There are 4 nested groupings, the coarsest first. Each group lies inside one group of the grouping before and may be the whole of it. The rows also spread widely along 12 directions, which tell nothing about the answers.
In the rows, zero is written as 128.
Known rows, each followed by its group in each grouping:
[140 103 143 167 145 171 146 175 121 133 147 161 128 130  95 113 135 150
 105 165 119 127 181 124 116 131 162]	Z460 romu Z239 dal
[167 109 123 160 151 111 151 145 113 114 121 131 145  82 104 176  98 139
  87 115 122 121 140 169 118 118 132]	Z506 fegi Z630 Fufaz
[165  88  92 166 201  53 143 179 176 172 186 123 141 149  67 141 116 129
 118 178 149 113 113  84  78 176 153]	Z460 Kanu Z865 siket
[123 144 156  93 112 144 115 129 192 107 166 148 122 137 123 143 140 151
 136 182 152 115 161 165 125 171 158]	Z506 Diser Z992 gimor
[132 123 109 133 127 124 109 154 190  99 164 141 174 104 104 170 180 144
 110 122 136 123 144 175  96 120 163]	Z506 fegi Z464 fozo
[181 110 152 131 132  61 138 124  94 124 152 119 138  91 111 130  97 131
  84 103 141 127  96 155  66 139 154]	Z460 romu Z14 Fole
[102 138 145  98 113 119  98 119 167 138 169 128 119 157 142 130 157 163
 136 179 113 124 126  95 131 135 147]	Z506 fegi Z530 Bagub
[149 116 119 107  93 140 132 148 180 103 183 119 104  67  82 148 109 130
 157 200 130  98  75 136 167 171 144]	Z460 Kanu Z260 kagi
[101 145 145  85 106 164  89 127 109 133 178 141 118 104 146 141 136 166
 143 193 115 115 103 127 147 123 132]	Z460 romu Z339 Sof
[166 115 100 103  91 116 132  99  99 126 127 131 152 106 139 157 157 112
 117 101 128 122 134 145  84  85 128]	Z460 mem Z916 tikov
[137 152 139  98 177  66 124 130 188 137 121 125 139 171  77 159  74 145
  62 139 117 124 175 131 107 170 144]	Z506 Diser Z32 nuz
[136  98 162 185 124  86 138 149 117 153 188 127 115 164 117  73 143 143
 113 150 137 125 121  91  76 148 167]	Z506 Diser Z378 vel
[114 141 103 133 124  72  98 134 151 154 176 123 153 138  96 148 127 118
 111 129 130 108 104 108  85 116 121]	Z460 pidit Z340 tem
[116 146 139 141 140 104 110 115 131 116 154 147 165 148 130 152 135 140
  96  82 150 136 153 180  76 119 126]	Z460 pidit Z340 nuvug
[179 141 133   4 132  94  96 103 113 145 147 144 149  87 157 155 139 174
 100 171 137 121 132 156  66 122 183]	Z460 Kanu Z865 veseg
[129 152 137  48  71 134  93  87 104 133 120 144 139 144 123 108 142 146
  76 120  84 132 157 119 104  86 163]	Z460 Kanu Z260 Par
[127 155 125  91  58  87  92 110 158 115 168 139 147 106  99 135 125 104
 107 132 156 109 122 173  92 137 141]	Z506 fegi Z630 Mosiz
[126 147 126  54  99  92  98  78 179 114 146 105 132 157  93 137 101 122
 104 132 107 130 103 120 146 160 133]	Z460 Kanu Z205 zasi
[111 178 138  58 117  62  82  96 148 138 131 118 152 151  94 139  89 134
  55 121 108 123 142 125 103 130 139]	Z506 lifaz Z623 mif
[173  85 128 107 141 144 135 125  95  94 139 103 141  71 146 159 139 167
 104 136  92 138  96 155 145 116 153]	Z506 Diser Z32 lep
[165 105 124 122  86  96 150 124 163 125 137 103 117 134  68 106 126 107
  99 124  93 119 110  81 120 136 162]	Z460 mem Z916 lele
[ 93 143 159 138 190 125 106 142 160 122 161 125 131 147 130 171 119 190
 114 142 101 131 116 127 144 134 122]	Z460 romu Z339 danaf
[125 173 163 141 111 100 125 103 132  99 117 164 156 154  86 139  82 113
  63  51 156 130 200 219  73 136 125]	Z460 pidit Z145 Mevon
[122 110  97 118  85 140 101  99 126 103 152 124 163 138 127 137 169 116
 117 110 118 144 125 148 131 110 124]	Z506 fegi Z530 dag
[124 114 114 138 133 129 132 158  87 182 160 151 124 161  86  95 125 129
 102 193 119 118 162  74 106 129 137]	Z460 mem Z174 gusa
[119 162 111 124  85 127 122 129 161 142 150 146 112 101 102 180 107 102
 164 175 149  77 135 135 123 127  94]	Z460 romu Z14 vuse
[145 132 140  81 112 107 135  92 155 127 136 106 107 156  95 126  79 122
 110 152 111 129 116 105 154 172 130]	Z460 pidit Z340 nuvug
[ 79 172 167 120  98 102  89 121 120 156 167 146 122 164 147 113 142 160
 111 147 120 113 150 113  83 105 141]	Z506 Diser Z32 nuz
[119 145 175 176 156  95 142 166 149 159 134 143 102 139 116 140 113 176
 102 159 103 103 163  91  97 111 153]	Z506 fegi Z530 Bagub
[104 136 133 166 140  86 120 195 170 166 203 118 102  84  88 151 118 160
 148 226 117  79  74  74 125 137 141]	Z506 fegi Z464 fozo
[100 162 147 103 101 158 113 142 158 147 150 169 113 133 128 144 148 158
 141 205 132 101 186 129 120 126 149]	Z506 fegi Z464 fozo
[124 154 172 102 144 110 107 140 137 128 160 141 125 115 118 143 105 172
  97 155 121 118 127 143 106 138 155]	Z460 romu Z339 danaf
[129 149 153  97 102 146 128 108 173  82 132 139 121 147  76 129  73 122
  95 147 141 130 175 191 163 200 134]	Z506 Diser Z32 nuz
[125 109 131 138 103 101 119 130 129 145 182  98 106 130 111 112 122 135
 136 179 108 112  73  76 141 143 131]	Z506 Diser Z378 vel
[161  83  84 113 154 129 133 145  99 142 177 122 131  97  97 147 103 129
 132 201 136 124  89 119 146 162 123]	Z460 Kanu Z260 kagi
[107 104 165 167 158 135 144 116 163  99 192 117 106 179 126 118 122 151
 156 150 155 150 103 139 163 208 112]	Z460 mem Z916 lele
[136 158 115  72 131  83 103 115 192 142 143 129 142 138 105 178 117 124
 118 153 128 108 138 119 100 137 130]	Z460 romu Z239 dal
[144 105 131 145 124  84 124 122 103 128 188 107 137 112 127 124 124 132
 120 122 139 132  66 129 100 136 133]	Z460 pidit Z340 nuvug
[140 129  98  75 118 182 131 127  58 161 109 168 130 123  98 137 100 121
  99 199 122 118 202 128 138 120 117]	Z460 mem Z916 lele
[168 119 100 116  90  98 139  85 152 110 114 109 155 117 148 183 164 104
 128  79 122 112 135 141  94  85 125]	Z506 lifaz Z623 mif
[133 122 138  96 111 143 111  89 120  97 136 133 142 157 105 110 119 139
  86 103 110 156 140 160 139 146 143]	Z460 Kanu Z865 veseg
[157 139 143  49 126 118 111  95 154 109 110 121 153 134 125 150 134 161
  68  98  87 140 151 141 111 109 170]	Z460 pidit Z340 tem
[154 117  92  76 139  75 101 125 109 160 165 117 164 118 103 144 123 125
  94 152 122 123 103 110  86 124 144]	Z460 pidit Z145 Mevon

New rows, each followed by its group in each grouping:
[136  92  93 188 171 122 144 135 137 115 155 123 152 127 121 191 123 122
 139 128 150 132 125 161 143 146  89]	Z506 fegi Z630 Fufaz
[140 112 107 119  97 123 132 116 100 166 101 131 130 181  74  94 112 105
  62 137  72 134 181  62 129 105 148]	Z506 fegi Z630 Fufaz
[123 117 160 128 116 149 120 136 182 105 151 107 115 135 119 129 162 174
 118 129  58 129  98  86 155 112 170]	Z460 romu Z339 Sof
[115 144 160 155 139 130 119 132 137 102 162 155 141 117 132 161 126 149
 124 114 161 124 146 198  98 141 121]	Z460 romu Z14 Fole
[190 113 188 131 115  88 167 148 145 128 125 134 107 113 103  97 124 160
  74 134 110 121 156 120  73 136 219]	Z506 fegi Z464 fozo
[155  94 168  88 164 149 137 134  93 107 148  99 106 100 119 113 103 200
  85 173  69 152  82 110 182 152 164]	Z460 mem Z174 gusa
[147 101  74 102 109 220 144 107  54 133 115 161 137 135 104 145 101  90
 135 184 139 132 196 158 178 143  87]	Z460 pidit Z145 Mevon
[175 113  89  69 107 156 139 122 130 134  93 151 146 136  65 133 111 105
  76 154 101 124 202 127 130 129 158]	Z460 Kanu Z205 zasi
[183  97 152  97 147  92 151  91 155 107 136 104 132 150 148 135 135 146
 109 121 135 145 131 136 113 168 165]	Z506 lifaz Z623 mif
[136 139 155  70 149  92 109 118 175 133 155 118 125 145 109 140 110 157
 105 163 118 128 118 114 120 170 156]	Z460 romu Z14 Fole
[165 100 127  98 109 127 121 139 147  92 174 118 135  86  64 108 106 136
  95 157 123 133  88 157 144 179 174]	Z460 Kanu Z865 veseg
[135 114 110 116 186  79  96 124 102 136 159 120 172 147  97 136 105 152
  62 111 115 154 110 137  99 137 136]	Z460 Kanu Z865 siket
[108 131  71  90  78 118  80  85 111 160 163 133 163 163 162 154 189 103
 150 145 139 115 138 110  89  85 100]	Z506 Diser Z378 vel
[182 102 156  98 106 162 157  98 128  94  99 131 121 125 132 132 136 141
 106 111 103 140 162 148 132 129 164]	Z460 romu Z14 Fole
[149 146 141 113  53  71 120 115 163 103 151  90 109  76  66 132  73 107
 102 131 108  93  65 133 135 146 137]	Z506 Diser Z378 vel
[137 109 102 189 119  73 148 147 156 154 137 103 125 140  73 143 124 108
 108 121  88 107 111  64 111 103 129]	Z506 fegi Z464 fozo
[214  84  99 119 117 107 175 112 133 132 114 126 131 133 104 151 120  84
 121 128 140 118 153 124  95 144 142]	Z460 romu Z339 danaf
[160 139 145  89  84  91 135 113 181 142 139 140 116 140 131 134 149 130
 131 161 140 105 162 115  80 135 171]	Z506 fegi Z530 dag
[ 97 158 116 106 130 162  92 126 160 107 150 156 157 112 139 195 157 163
 132 131 124 116 151 177 126  97 118]	Z460 Kanu Z260 kagi
[136 128 131 157  99  93 110 148 146  94 153 122 174 101  64 118 135 128
  48  52  99 131 112 158  81  95 171]	Z460 pidit Z340 nuvug
[112 171 171  97  84 115 107  88 146  90 151 128 122 111 152 158 132 155
 128 100 129 117 109 178 117 115 119]	Z460 mem Z174 gusa
[126 160 120  84 155 102 108 157 133 158 168 148 132  84 113 184 105 157
 125 208 149  90 130 142 103 134 119]	Z460 mem Z174 gusa
[154 109 115 112 107 181 131 109  90  99 122 163 156 125 128 135 150 133
 100 107 131 145 183 188 114 110 141]	Z460 Kanu Z260 Par
[127 128 111  66 140 101  82 135 115 148 160 112 164 104 125 141 149 167
  78 163  88 124 107  98 112  98 164]	Z506 lifaz Z623 mif
[100 136 132 150 156 119 106 189 131 165 190 145 137 115  91 127 129 167
 105 189 118 108 123  98 103 120 153]	Z460 pidit Z340 nuvug
[143 134 135 175 101 130 139 143  67 123 139 171 140  68 134 160 118 125
 113 120 168 104 164 206  76  93 119]	Z506 fegi Z630 Mosiz
[100 147 142  98 117 141  85 113 178  93 171 132 146 128 129 151 160 171
 125 123 115 132 113 163 132 128 144]	Z460 Kanu Z865 veseg
[188 110 141 101  60 142 160 145 177 108 136 136 112  90  79 103 135 114
 113 175 129  99 161 130 120 156 201]	Z506 lifaz Z623 mif
[161  77 124 100 190 179 126 155 161  77 157 130 175 120  96 140 152 178
  82 142 112 167 147 179 158 173 184]	Z460 pidit Z145 Mevon
[138 133 142  77  74 134 125  48 131 103 120 125 118 173 148 128 131 123
 126  96 114 144 137 139 135 129 125]	Z460 Kanu Z260 kagi
[140 131 214 147 118  99 150 129 147 115 152 133  93 142 129  93 122 176
 101 132 122 132 137 131  99 154 187]	Z506 fegi Z464 fozo
[167 111 131  52 123 129 124 100 124 130 127 112 118 127 116 123 118 158
 100 162  81 136 116 100 145 137 166]	Z460 Kanu Z865 veseg
[100 151 158 119 106 155 114 116 113 125 132 141 121 135 140 134 144 167
 109 124  90 127 148 123 130  85 132]	Z460 mem Z916 tikov
[151 113 141 137 147 133 140 156 146 119 147 144 130 130  77 123  97 140
  91 171 143 124 171 157 126 180 155]	Z506 Diser Z378 vel
[107 137 134 147 162 110 107 142 118 138 184 138 147 119 135 164 127 159
 130 145 146 119 114 153 102 126 115]	Z460 pidit Z145 Mevon
[146  97  97  97 168  86 104 137 122 125 193 111 158 106  91 146 102 134
 103 183 156 143  80 154 131 192 134]	Z506 fegi Z464 fozo
[160 103 111  84 166 107 133  79 134 113 130 124 161 181 130 154 129 125
 101 105 149 163 155 158 112 167 121]	Z460 mem Z916 lele
[142 132 116 111 128  98 113 123  73 177 139 154 148 146 124 129 124 121
  91 142 130 123 166 108  60  98 132]	Z460 romu Z239 dal
[120 127 124 202 146 118 154 144 162 131 158 131 115 127 148 197 135 135
 179 148 151  94 136 140 118 126  88]	Z506 Diser Z32 nuz
[154 101 125 175  78 161 158 145 121 119 135 133 115  94 127 143 159 124
 142 139 108 101 140 126 119  87 143]	Z506 Diser Z992 gimor
[201 104 120 157 135  73 165 130 104 123  97 116 145  98  86 157  85 112
  63  84 117 115 148 152  79 111 141]	Z506 Diser Z378 vel
[122 105 133 164  95 110 125 129  71 143 175 111 121 137  91  75 108 119
  95 128 102 135  82  87 123 123 134]	Z460 pidit Z340 nuvug
[194  69 101 122 129 107 156 144 129 130 136  86 126  93  98 137 128 133
 102 158  78 120  91  83 137 127 166]	Z506 Diser Z32 nuz
[129 144 111 104  79  94 123 107 145 170  97 122 120 175  77 121 112 101
  79 134  68 109 168  51 119  91 137]	Z506 fegi Z630 Mosiz
[133 141  93 153 118 120 125 169 181 118 129 154 173 117  52 163 149 114
  76 100 116 103 185 152  82  92 144]	Z460 mem Z174 gusa
[168  87  74 181 138 121 165 125 116 105 155 130 149 100 100 187 108  77
 154 119 188 121 120 192 123 160  71]	Z460 mem Z916 tikov
[103 144 157 133  87 142 118 105 209  96 161 132 116 182 104 124 139 124
 139 119 124 128 136 133 144 163 135]	Z460 romu Z339 Sof
[178 108 151  83  79 148 161 111 164 140 117 142  93 149 140 113 161 136
 140 184 114 114 183  91 121 134 186]	Z506 fegi Z630 Mosiz
[140 121 103  62  56 131  93  93  47 137 132 136 155 126  98  87 127 107
  61 134 101 145 141 128 113 104 153]	Z506 fegi Z464 fozo
[173 106 127  58 127  75 117 141 161 129 147  85 136 100  59 110 118 153
  55 150  61 129  74  71 126 137 200]	Z460 mem Z916 lele
[137  80  85 155 186  78 111 132  96 155 210 125 163 161 117 126 132 126
 127 152 171 148  88 125  88 170 116]	Z460 Kanu Z865 siket
[165 141 161  93 129 114 148 120 129 136 136 158 108 116 126 146  91 145
 123 173 162 107 167 164  95 162 150]	Z460 Kanu Z205 zasi
[184  68 108 184 112 160 194 145 163 106 133 122 103 119  74 142 114  86
 159 157 136 113 136 123 161 174 124]	Z460 romu Z14 Fole
[172 112 144 152  15 151 172 120 177  97 114 118  86  90 109 124 160 109
 151 127  87  92 128 105 140  94 166]	Z506 fegi Z530 dag
[178  95  77 121  89 125 149  95  73 122 102 116 152 116  90 139 100  72
  86 109 117 128 148 136 132 115 111]	Z506 lifaz Z623 mif
[ 81 202 140 131  56  82  93 131 170 157 152 168 125 150  78 130 106 103
 108 147 149  84 180 134  73 118 122]	Z506 fegi Z530 dag
[136  96 134 173 173 115 141 153 171 124 184 148 141 180  97 113 144 143
 119 141 162 142 154 140  96 183 155]	Z460 Kanu Z260 Par
[133 112 142 147 141 115 138 131 208 107 167 131 125 165 117 142 144 139
 145 156 156 130 146 141 128 186 144]	Z506 fegi Z530 Bagub
[179 113 115  81  99  88 144  86 130 144 133 103 103 134 112 145  88  96
 134 157 121 113  94  93 131 156 121]	Z460 romu Z339 Sof
[194  75  32  74  84 100 132  37 106 103 108  86 172 151 103 164 121  49
 109  63 114 156  96 135 139 125  89]	Z460 Kanu Z260 kagi
[140  61  94 219 165 144 153 130  31 142 141 128 159 152 167 144 167 134
 119  94 118 150 144 126 101  78  99]	Z506 Diser Z32 nuz
[130 129 157 131 136 124 128 141 132 119 119 149 132 169  52  90  77 138
  38 135 108 147 194 138 132 168 163]	Z506 fegi Z530 Bagub
[146 107  69  88  96 109  90 118 126 112 182 118 186 101  91 140 147  97
 102 122 142 134  89 158 106 130 134]	Z460 pidit Z340 nuvug
[ 63 162  84 127 107 179  85 132 122 122 152 148 142 104  86 190  86 117
 132 186 126 108 139 166 202 129  57]	Z506 fegi Z630 Fufaz
[132 122 175  98 141 125 126 120 163 118 176 123 105 138 145 125 135 182
 140 174 124 130 105 123 135 167 164]	Z460 Kanu Z205 zasi
[150  95  96 142 117 143 139 141 119 124 164 136 139 114 113 144 134 112
 137 172 153 117 142 152 126 152 126]	Z506 Diser Z32 nuz
[134 125 102  63  79  87  98  67 159 138 165 113 140 162 157 147 166 107
 151 145 145 127 108 114 108 135 125]	Z506 fegi Z630 Mosiz
[ 86 161 130 135 154  83  90 135 170 124 168 122 140 149  53 144  70 143
  82 130 114 124 107 136 136 162 112]	Z460 Kanu Z865 veseg
[ 77 198 204 119 119  74  92 117  84 159 172 144 103 114 160 134  99 187
 112 142 130 103 105 131  75  98 119]	Z460 mem Z916 lele
[165  99 128  34  87 119 104  76  40 106 147  98 140 102 100  82  91 127
  57 131  98 165  71 138 150 151 152]	Z460 mem Z916 lele
[131 125 174 120 102 171 146 117 102 127 117 129  81 117 147 126 115 171
 125 174  80 122 141 105 174 112 141]	Z506 fegi Z630 Mosiz
[170 104  94 178 164  89 145 163 112 140 157 144 157  83  97 174 116 125
 113 125 158 107 127 165  66 119 126]	Z460 Kanu Z865 veseg
[133 129 127 194  97 145 166 140 175 109 130 157 117 142  82 152 118  96
 141 131 157 107 189 166 125 151 117]	Z506 fegi Z464 fozo
[150  83 103  53 177 115  99  96 137 126 185 109 159 175 131 130 136 139
 119 176 143 171 102 120 141 200 139]	Z460 romu Z239 dal
[137 124 154 117 140 115 126 145 128 120 177 135 126 129  70  97  73 138
  85 169 147 136 123 151 131 199 155]	Z460 pidit Z340 nuvug
[148 126 130  84 214  94 124 133  97 149 153 136 142 135 117 163  77 165
  89 182 152 138 141 152 115 177 118]	Z460 mem Z174 gusa
[176 104  78 110 121  82 147  65 150 144 112 106 138 175 145 178 146  96
 149  96 120 124 129  95  99 108 104]	Z460 Kanu Z865 siket
